The rows are grouped in 4 ways, from coarse to fine. Each group lies inside one group of the grouping before and may be the whole of it. The rows also spread widely along 11 directions, which tell nothing about the answers.
In the rows, 128 means zero.
Some rows, each with its group in each grouping after it:
[173 147  54 166 208  38 126 133  84 159 161 120 127 172 144 159 138 204
 117  78 110  91 102 173 167 146] -> J488 zav J948 J583
[115 159 127  91 141  77 126 160 155 111 167 157  83 146 139 138 131 183
 139 124 104 120  82 165 184 110] -> J363 kop J322 J152
[124 125 120 137  86 125 113 137 147 141 130 148 107 111 149 120 149  93
 117 138 111 175 105 112 104 133] -> J363 kop J695 J989
[ 67 107 152  77  83  95 144 144 116 137 123 165 133 142 118 150 115  96
 140 124 123 209 106 145 113 122] -> J475 kavi J816 J120
[ 85 122 129 123 132 100 137 182  81 131 157 158 124 136  97 145 156 134
 138  97  69 177 122 144 105 126] -> J578 Zis J561 J231
[133  88 125 162  97  88 149 101 188 119 114 170 126 102 188 115 163 101
 132 108 105 141 133 137 104 193] -> J578 Gak J263 J355
[ 94 122 109 137 112  56 139 103 140 152 100 169 124 113 105 150  97  76
 135 110  93 161 128 136  85 162] -> J475 tuz J159 J922
[ 97 197 156 127 186  77 118 107  70  90 141 132 148 160  75 150 100  98
 167 141 132 138  46 128 112 127] -> J363 Ven J318 J643
[105 128 128  88 125 107 136 148 110 139 139 130 125 133 127 156 125 159
 136 115 148 136 110 145 151 108] -> J786 tas J311 J607
[ 96 110 142 111  54 153 102 146 115 135 127 146 135 119 132 129 149  67
 127 152 132 215  77  91  88 110] -> J363 Ven J403 J479
[140 152 133 172 160 139 105 112  64 123 118  92 148 117 123 131 137  81
 135 129 135 140 110  77  71 143] -> J488 gezab J232 J427
[105 155 142 112 139 118 110 143 137 106 140 144  95 126 118 129 115 112
 138 136  96 123 101 103 122 116] -> J488 Dume J55 J405
[152 117 102 188 159  70 114 112 142 146 106 143 128 138 173 133 128  93
 105 123  79 171 130 125  94 174] -> J578 Paze J726 J685
[120 141 126  97  99 146 133 120 178 147 123 119  94 110 163 135  98 130
 129 139 156  93 125 101 160 114] -> J488 Dume J55 J490
[113 173 125 109 116 158 124 132 171 128 152 118  76 101 124 126 100 162
 133 146 128  50 117  92 178 103] -> J475 tuz J159 J96
[129 127  75 133 114 134  76 174 101 141 169 134 116 114 105 131 172 174
 109 115 100 114  89 109 133  97] -> J786 tas J311 J292
[118 129 113 133 106 151  86 165 137 133 142 132 105 110 135 119 143 130
 108 140  91 134 105  78 131 103] -> J578 Gak J90 J74
[100 114 117 101 116 119  71 152 101 112 135 138 135 141 110 129 129 131
 110 144 113 150  65  97 127 105] -> J786 vok J118 J731
[ 81 117 139 121 103 120 157 133 114 128 167 183 125 153  83 129 123 117
 141 125  92 135  90 127 122 133] -> J786 vok J471 J208
[120 151 158 126  89 202 163 129 122 177 141 115  99 134 143 135  89  62
 133 162 148 156 129  70 110  97] -> J488 zav J948 J943
[154 162  97 176 171  65 135 147 104 140 166 140 105 139 134 148 166 145
 144  98  88 147 103 164 116 148] -> J363 Nar J706 J389
[115 129 161 159 120 121 169  66 108 132 126 137 158 158 140 129 116  64
 151 145 150 164 100 122  97 169] -> J363 lesod J444 J619
[136 138  88 167 148 122 112 178  90 158 165 124 119 123 124 143 168 158
 123 101  83 136 119 133 125 122] -> J578 Paze J726 J507
[ 71 133 129  98 106 129 124 162  80 134 148 136 128 117  79 145 136 156
 142 114 120 127 117 130 140 107] -> J363 lesod J444 J587
[118 138 138 168 110 115 151  87 107  93 159 152 156 100 109 115 196  96
 181  94 145 116  72 147  77 187] -> J363 kop J322 J248
[ 84 112 127 144 142 116 150 161  51 153 133 122 143 126  96 152 141 152
 126  87  95 143 174 132 122 136] -> J578 Gak J369 J563
[120 118 104  98 117  56 135 136 157 130 125 158 119 108 147 154 141 148
 150  92 136 132 100 179 136 151] -> J786 vok J118 J556
[116 132 166 111 129 152 170 136  96 128 141 100 127 127 155 143 134 148
 152 113 167 118 146 125 147 133] -> J488 gezab J232 J225
[120 145 137 105  97 116 143 110 114 137 105  96 154  80 150 156 153 104
 171 102 221 152 101 153 110 145] -> J363 kop J695 J987
[152 167 130 171 154 109 157  97 116 140 163 129 125 169 150 139 124 113
 143 139 136 140  81 133 131 143] -> J363 Ven J618 J455
[138 178  88 186 155 105 147 111  97 225 126 121 114 162 107 165  57  78
 107 145 104 167 128 104 106 115] -> J363 Ven J318 J643
[142 147  80 150 162 106  46 147  46 159 101  64 150 123 127 156 131 137
  90 129 137 161 107  85 113 106] -> J363 Nar J706 J389
[188 149 152 194 154 169 198 108 102 180 154  73 146 155 215 146 149  97
 153 128 187 171 129 142 121 154] -> J578 Paze J726 J507
[144 163 113 182 124 134 146 162 170 172 152 154  43 102 142 123 135 106
 108 133  47 144 175 113 109 128] -> J363 kop J695 J989
[121 126 125 149  99 182 111 151 132 174 113  99  90 103 156 120 115 121
  74 152 106 144 184  63 135 110] -> J363 kop J695 J987
[128 139  86 161 127  86 134 115 134 182 104 134 129 104 123 156 108  91
 129 108 117 141 129 124  95 141] -> J578 Gak J263 J355
[130  50 108 150  54 192 139 119 162 206 113 113 132 144 220 114 114 129
  57 152 133 159 173  73 161 135] -> J578 Paze J726 J507
[117 164 112 153 102 146 143 124 155 144 179 166  90 126 103 119 128 120
 140 140  97  94  85 105 136 118] -> J363 Ven J403 J479
[182 167 124 191 166 154 155 122 132 149 167  84  94 128 180 125 144 162
 124 128 130  80 153 117 160 145] -> J475 tuz J159 J922
[156 141  93 203 140  96 115 106 112 129 147 157 136 114 105 124 168  72
 143 113  94 140  77 119  54 172] -> J786 vok J471 J208
[144 162 116 158 163  87 188  87 167 120 162 140 126 119 152 139 143 164
 182  88 152  43 104 182 162 181] -> J578 Paze J726 J507
[107 161 142 121 150 152  79 153  86 125 105  76 111  92 119 137 122 144
 107 139 129 114 153  77 132 105] -> J363 kop J322 J248
[137 200 124 125 144 124 106 123 140  85 159 130 111  72  95 136 162 117
 190 119 159  69  51 126 103 121] -> J786 tas J311 J292
[173 205 131 169 190 126  78 172  91 102 179 105  91 148 141 135 165 132
 132 155  94 156  61 107 122  96] -> J363 Ven J618 J455

New rows. What belongs after each?
[160 171  56 193 155 100 152  94  87 172 174 121 152 117  82 152 151 135
 168  80 159  66  66 154 103 153] -> J786 vok J118 J731
[ 72 102 164 111  82 189 125 128 161 100 135 154  97 106 115  95 112 138
 103 155  92  71 154  56 151 132] -> J786 vok J471 J208
[138 168 110 142 146 115 136 137 137 133 151 137  88 104 123 139 133 129
 150 109 111  88 117 123 123 132] -> J488 zav J948 J583
[137 114 163 130  95 191 171 121 170 130 167 124  95 145 204 104 139 147
 123 147 141 100 139 102 175 137] -> J488 Dume J55 J490
[127 108 122 123  94 164 131 120 177 154 127 107  90 128 198 114 109 183
  81 152 135  84 164  83 204 124] -> J363 Nar J706 J389
[112 118  81 146 108 135  95 154 105 149 157 129 117 121 113 117 155 179
  89 115  94 104 119 104 154 119] -> J363 kop J695 J987
[122 148 143 125 131 181  94 186  91 139 140  91  96 108 135 135 142 124
 115 137 109 151 144  75 116  89] -> J488 Dume J55 J405
[160 129  96 196 110 137 102 143 127 159 159 145  99 141 155 112 163  88
 100 148  68 187  97  88  88 130] -> J363 Nar J706 J389
[110 164 147 102 136 147 165 133 121 125 193 134 110 169 122 134 115 158
 159 130 144  87  74 133 176 103] -> J488 Dume J55 J405
[105 159  94 116 167  57  99 125  91 111 133 139 145 119  65 157 123 150
 152  99 127  88  68 145 125 135] -> J786 vok J471 J208
[133 145 110 118 155  94 133 100 123 138 117  96 136 126 155 151 112 159
 138 106 176  80 119 135 159 144] -> J488 Dume J55 J490
[100 101 120 140 113 118 177 130 102 198 115 126 144 139 143 161 105 116
 121 103 127 172 170 140 123 144] -> J578 Paze J726 J507
[154 162 151 128 106 147 118 126 184 128 108 106  86  85 196 125 136  83
 133 157 159 156 124 104 117 129] -> J363 kop J695 J989
[162 167  80 211 175 106 154 105 163 181 129 124  93 102 144 141 108 125
 123 108  87  70 170 121 124 164] -> J578 Paze J726 J507
[ 98 106 137  81 106 122 118 118 125 118  82  88 160  87 168 147 133 151
 134 108 198 115 140 119 147 145] -> J578 Zis J561 J231
[ 81  71 183  99  77 189 116 130  63 111 109  82 177 123 162 122 161 142
 113 137 182 165 148  91 140 137] -> J363 lesod J444 J619
[145 175 132 171 223  95 133 131  98 161 125  90  95 185 157 149  63 168
  79 153  85 119 176 107 181 124] -> J363 Ven J318 J643
[135 151 101 147 136 101 139  96 166 185  96 125  95 122 149 150  63  83
 114 136 120 122 151 100 116 136] -> J488 Dume J55 J490
[162 122 109 150 131 144  98  94 139 147 119 104 124 163 192 115  97 110
  84 167 142 124  97  65 146 127] -> J488 zav J948 J583
[112 131  90 141 158 114  40 177  75 117 118 106 114  96  99 132 151 158
  90 110  67 113 141  77 110 115] -> J488 Dume J55 J490
[148 150  89 173 130 104 113 116 134 137 152 149 127 132 128 127 147  94
 141 129 106 138  60 117 101 136] -> J578 Gak J369 J563
[128 102 112 139  83 160 150 147 159 169 182 167  90 169 151 112 124 141
  99 152  87 137 104 107 159 111] -> J786 vok J118 J731
[150 177 155 158 162 121 155 122 121  92 181 147 104 144 139 121 156 100
 174 127 113 118  74 132 107 147] -> J488 zav J948 J943
[ 97 158 128 177 130 127 163 145  94 167 142 146  96  89  71 141 136  96
 141  94  68 136 181 120  75 146] -> J363 kop J322 J152
[133 160 160 153 165 118 101 118 115 111  93  95 114 114 150 135 106  78
 119 155 112 159 142  82  93 143] -> J475 tuz J159 J96
[117 116  89 123  87  94  91 143 165 106 139 183  98  80 123 119 170 114
 139 103  88 119  84 119  95 146] -> J488 zav J948 J583
[143 151 106 133 139 136  87 193 107 122 179 125  91 121 136 130 182 160
 127 117  89 133  92 118 131 101] -> J488 Dume J55 J490
[ 96 119 148  95  91  89 192  74 154 103 148 175 149 140 137 132 128 110
 191 105 178 109  59 164 130 169] -> J488 gezab J232 J427
[141 126 132 147 164  93 121  78 103 120  84  90 159 132 171 138 108 111
 123 126 166 123 128 102 115 170] -> J488 gezab J232 J427
[ 59 151 168 104  79 178 170  92 139 119 157 154 121 132  83 111  91 101
 152 153 146  84  91  91 147 120] -> J363 kop J695 J987
[172 140  88 178 170  92 165 120 104 180 145 104 129 137 154 158 138 168
 128  92 143 104 145 160 146 159] -> J786 vok J471 J208
[151 146 108 164 145 117 103 125 113 162 103 110 118 107 139 148 119  81
 112 137 121 166 133  95  78 126] -> J786 tas J311 J607
[115 121  83 137 123  69 132 118 137 172 100 151 113 115 123 153  93 111
 118 104  99 133 145 122 108 146] -> J488 gezab J232 J225
[126 167 121 136 146 104 128 102  86 111 159 114 156 127 111 139 159 143
 168 106 175  98  54 150 130 143] -> J363 kop J322 J248
[134 143 101 129 127 111 113 130 139 147 124 126 114 106 129 145 121 131
 126 125 134 111 110 117 130 128] -> J786 vok J471 J208
[124 164 148 129 136 154 108 147 112 100 168 133 112 131 107 122 143 107
 150 151 120 128  59  99 112 107] -> J786 vok J118 J731
[119 154 153 116 134  75 171 105 166 114 141 158 106 136 154 138 123 123
 164 118 137 133  99 172 144 157] -> J363 kop J322 J152
[109 146 135 146 114 152 153 137  90 125 186 137 132 135 105 127 167 147
 153 115 129 112  88 128 136 129] -> J363 Ven J403 J479
[142 143 129 162 136 199 133 159  69 146 163  79 114 103 135 128 168 158
 125 108 136  89 160  87 129 121] -> J488 zav J948 J583
[112 107 161 128  82 185 103 121 142 114 129 139 120 131 152 102 129  77
 104 177 119 162 105  55 103 117] -> J786 tas J311 J292
[100 109 114 141 147  87 125 119  48 154 111 128 162 156 105 153 109 102
 114 105 113 168 127 115  92 146] -> J488 zav J948 J583
[118 157  94 100 160  15  77 122 178  77 114 183  93 113 121 136 113 128
 142 116  81  95  64 139 126 147] -> J488 zav J948 J943
[166 242 159 183 216 163 153 118  51 134 165  49 127 131 114 156 128 120
 174 135 181  90 105 114 126 116] -> J363 Ven J403 J479
[140 128 134 162 117 133 104 130 148 143 132 144  95 164 172 106 117  79
  80 179  74 197 110  81 114 124] -> J363 kop J695 J989
[108 100 174 141 126 118 112 100 156  50 136 158 120 146 167  84 145 123
 113 156  81 122 107  93 135 177] -> J475 tuz J159 J96
[ 96 130 122 108 112 106 117  95 137 108  89 116 140  62 122 140 131 120
 155  94 169  73 133 114 109 165] -> J488 Dume J55 J490
[ 94 129 157 145 139 138 161 102  88 141 137 138 140 161 101 134  94  97
 125 139 115 136 134 100 110 135] -> J786 tas J311 J292
[150 165 130 147 139 126 121 125 128 131 129 119 108 113 147 136 130  81
 148 137 132 147  97 101  90 129] -> J488 gezab J232 J427
[125 146 152 119 149 129 141 128 105 173  92  84 119 139 164 163  75  89
 119 140 153 175 163 103 119 116] -> J488 Dume J55 J405
[101 164 128 119 143  92 201  94 137 138 153 145 119 119 102 154 107 144
 187  81 157  55 122 168 145 156] -> J488 Dume J55 J405
[142 134  90 133 126 117 149 217  48 202 153  87 130  98 140 188 195 172
 151  60 149 193 154 183 122 103] -> J578 Gak J369 J563
[140 111 146 124 105 142 139 113 136 132 120  94 137 128 209 124 150 144
 116 133 186 145 127 126 161 148] -> J363 kop J695 J987
[107 146 118 119 154  89 112 142 102 132 145 149 120 155  97 146 107 134
 122 131  95 139  94 124 128 108] -> J786 tas J311 J292
[ 91 113 119 139 147 142  68 135 100 123 102 118 116 117  99 117  97 148
  64 148  70  93 169  45 131 117] -> J786 tas J311 J607
[ 91 123 154 135 158 104 109  89  82  69 107 126 158 121 111 118 126 111
 133 118 122  92 119  89 102 174] -> J488 zav J948 J943
[ 64 132 143 140 115 123 180 133  87 143 147 155 124 111  69 143 130 136
 148  91  96 108 167 134 119 151] -> J363 Ven J403 J479
[112 158  89 116 114 110 136 139 106 182 115 117 118  82  96 170 109 117
 153  94 151 117 130 123 103 114] -> J488 gezab J232 J427
[154 164 147 101 135 138  99 139 131 110 126  83 134 124 190 142 144 108
 151 152 192 165  58 115 131 107] -> J578 Zis J561 J231
[108 183 109 141 194  80 123 125  59 134 124 111 134 115  63 164 101 130
 155  95 119  90 119 120 102 131] -> J488 gezab J232 J427
[122 149 141 148 174 153  90 145  83 129 138 108 110 159 116 126 100 128
  86 168  85 134 128  62 130  95] -> J786 tas J311 J607
[ 91 137 166 102 117 122 150  94 168 106  96 139 113  92 125 134  89 105
 148 135 147  85 144 107 129 155] -> J786 vok J471 J208
[114 111 179  98 110 148 151 117 120  93 162 142 135 181 174 114 135 118
 141 150 153 151  69 116 151 132] -> J488 zav J948 J583
[141 187 144  85 187  98 145 161 197 155 104  91  53 123 203 172  57 183
 124 142 138  95 179 147 218  99] -> J578 Paze J726 J685
[147 182 178 163 181 132 141  97 137  97 108  95 103  97 161 130 121  72
 159 137 138 109 150  97  88 163] -> J488 Dume J55 J490
[146 140 117 129 127 102 116 167 103 147 124 124 112 106 155 158 160  89
 145 107 128 200 112 136  78 126] -> J488 zav J948 J583
[114 100 133 128  90 102 153 173 131 153 150 165  97 139 167 144 161 138
 117 112  82 208 147 154 129 136] -> J363 Ven J618 J455
[127 133 174  77 149  94 133 161 159 108 118 122  88 147 208 147 115 142
 130 137 129 174 136 145 164 121] -> J488 Dume J55 J405
[138 171 105 122 156 105  71 113  94 118 111  86 149 107 120 150 127 104
 147 126 174 117  61 101 102 120] -> J488 Dume J55 J490
[128 169 123 120 109 140 180 127 125 200 150 127 110 132 118 170  93  90
 158 131 167 154 108 138 117  96] -> J786 tas J311 J292
[153 125 110 147 112 139 117 137 107 163 136 111 134 122 157 143 155 110
 123 127 150 171 107 116 102 121] -> J786 tas J311 J292
[105 138 123  96 126  56 180 120 168 153 145 187 101 164 124 159  80 128
 149 123 112 138  94 175 156 134] -> J786 vok J471 J208
[ 68 101 158 105 125 114 126  95  76 111 110 139 167 172 107 129  81  99
 118 142 127 147 102  85 119 140] -> J488 gezab J232 J225
[117 157 149 113 133 123 175 122 150 114 153 136 104 103 128 142 132 148
 176 108 155  73 118 153 148 144] -> J786 vok J118 J731
[136 157 146 141 108 170 175 144  81 179 169  99 129 144 145 147 148 106
 149 128 174 183 106 139 122 109] -> J363 kop J695 J989
[133 159 119 175 175  58 155 100 119 131 144 164 117 154 115 141 118  79
 154 110  81 142 100 146  82 168] -> J488 Dume J55 J490
[ 68 150 160  92 118  88 136 138 140  72 145 178 105  99  89 133 148 130
 181 112 102 113  98 156 123 144] -> J363 lesod J444 J619
[127 115 106  90  84 168 100 198 107 169 172 119 108 143 148 142 152 174
 101 140 134 168  93 113 165  61] -> J786 tas J311 J292
[161 151 129 176 155 103 150 133 124 171 110 114  98 115 171 155 128  69
 132 116 108 186 168 126  73 152] -> J488 Dume J55 J490
[132 175 107 133 158 120 103 120  89 116 140  99 137 104 103 143 134 136
 158 112 160  76  79 107 120 124] -> J488 gezab J232 J225
[164 152 129 160 133 123  86 122 155  87 126 113 113  85 184 114 181 124
 134 136 139 121  96 107 117 157] -> J363 Ven J318 J643
[ 90 117  98 141 116 114  71 121  90 124 112 132 144 108  87 124 133 127
 105 127  98 116 113  85 109 137] -> J363 lesod J444 J619
[145 153 103 156 113 140 129 186 125 161 175 150  81  99 113 141 171 116
 141 115  83 156 113 129  95 112] -> J786 vok J471 J208
[ 54 173 151  97 145 116 159  88  84 117 127 117 150 123  53 147  77 141
 161 113 170  57 111 123 153 131] -> J363 kop J695 J987
[ 82 107 136 112 114 122  98 150 115  80 146 156 119 109 109 112 164 150
 129 110  83 103 114 106 123 142] -> J488 Dume J55 J490
[ 58 125 105 126  61 123 159 106  90 137 158 173 159  79  34 140 165 111
 190  76 142  95  87 148  86 155] -> J363 lesod J444 J619
[ 90  91 136  92 133 105 129 168 103 156 106 119 116 141 149 154  99 174
  88 117 104 154 185 129 165 122] -> J786 vok J118 J556
[107 125 172  93 146 105 136 141 149  95 157 144  96 193 175 120 101 173
 109 161  95 137 109 130 201 121] -> J475 tuz J159 J922
[116 123 100 156 127  95 133 120 115 160 159 160 120 182 117 129 103 121
 104 139  72 155  93 117 131 132] -> J475 tuz J159 J96
[164  96 172 129 113 145 137  81 171 108  86  86 142 116 251 118 136 103
 122 152 204 147 135 109 136 176] -> J786 vok J118 J556
[135 200  84 148 155 146 117 167  79 148 182 105 100  88  68 148 154 162
 164  94 125  59  95 112 121  95] -> J488 gezab J232 J427
[177 155 117 172 130 157 158 124 167 151 152 111  81 101 189 122 147 135
 137 123 135  86 147 108 135 144] -> J488 gezab J232 J427
[ 98 173 133 149 129  73 221  98 150 136 166 185 101 101  82 146 135 116
 201  72 115  87 125 193 110 178] -> J363 kop J322 J152
[ 74 160 119  88 113  80 149 141  99 135 154 166 152 120  64 171 129 100
 202  93 146 154  38 178 101 117] -> J578 Paze J726 J507
[102 146 135 115 145 129 136 101  69 132 133  92 187 144 116 155 116 128
 161 118 197 116  70 129 140 130] -> J578 Paze J726 J507
[133 169 140 165 135 113 120  97 147  86 144 149 118 105 129 114 151  91
 159 137 120 112  75 112  98 163] -> J363 Ven J318 J643
[ 79 200 130 113 164 124 144 160  66 182 139 116 122 137  49 184  63  92
 160 128 118 150 107 121 111  75] -> J578 Paze J726 J507
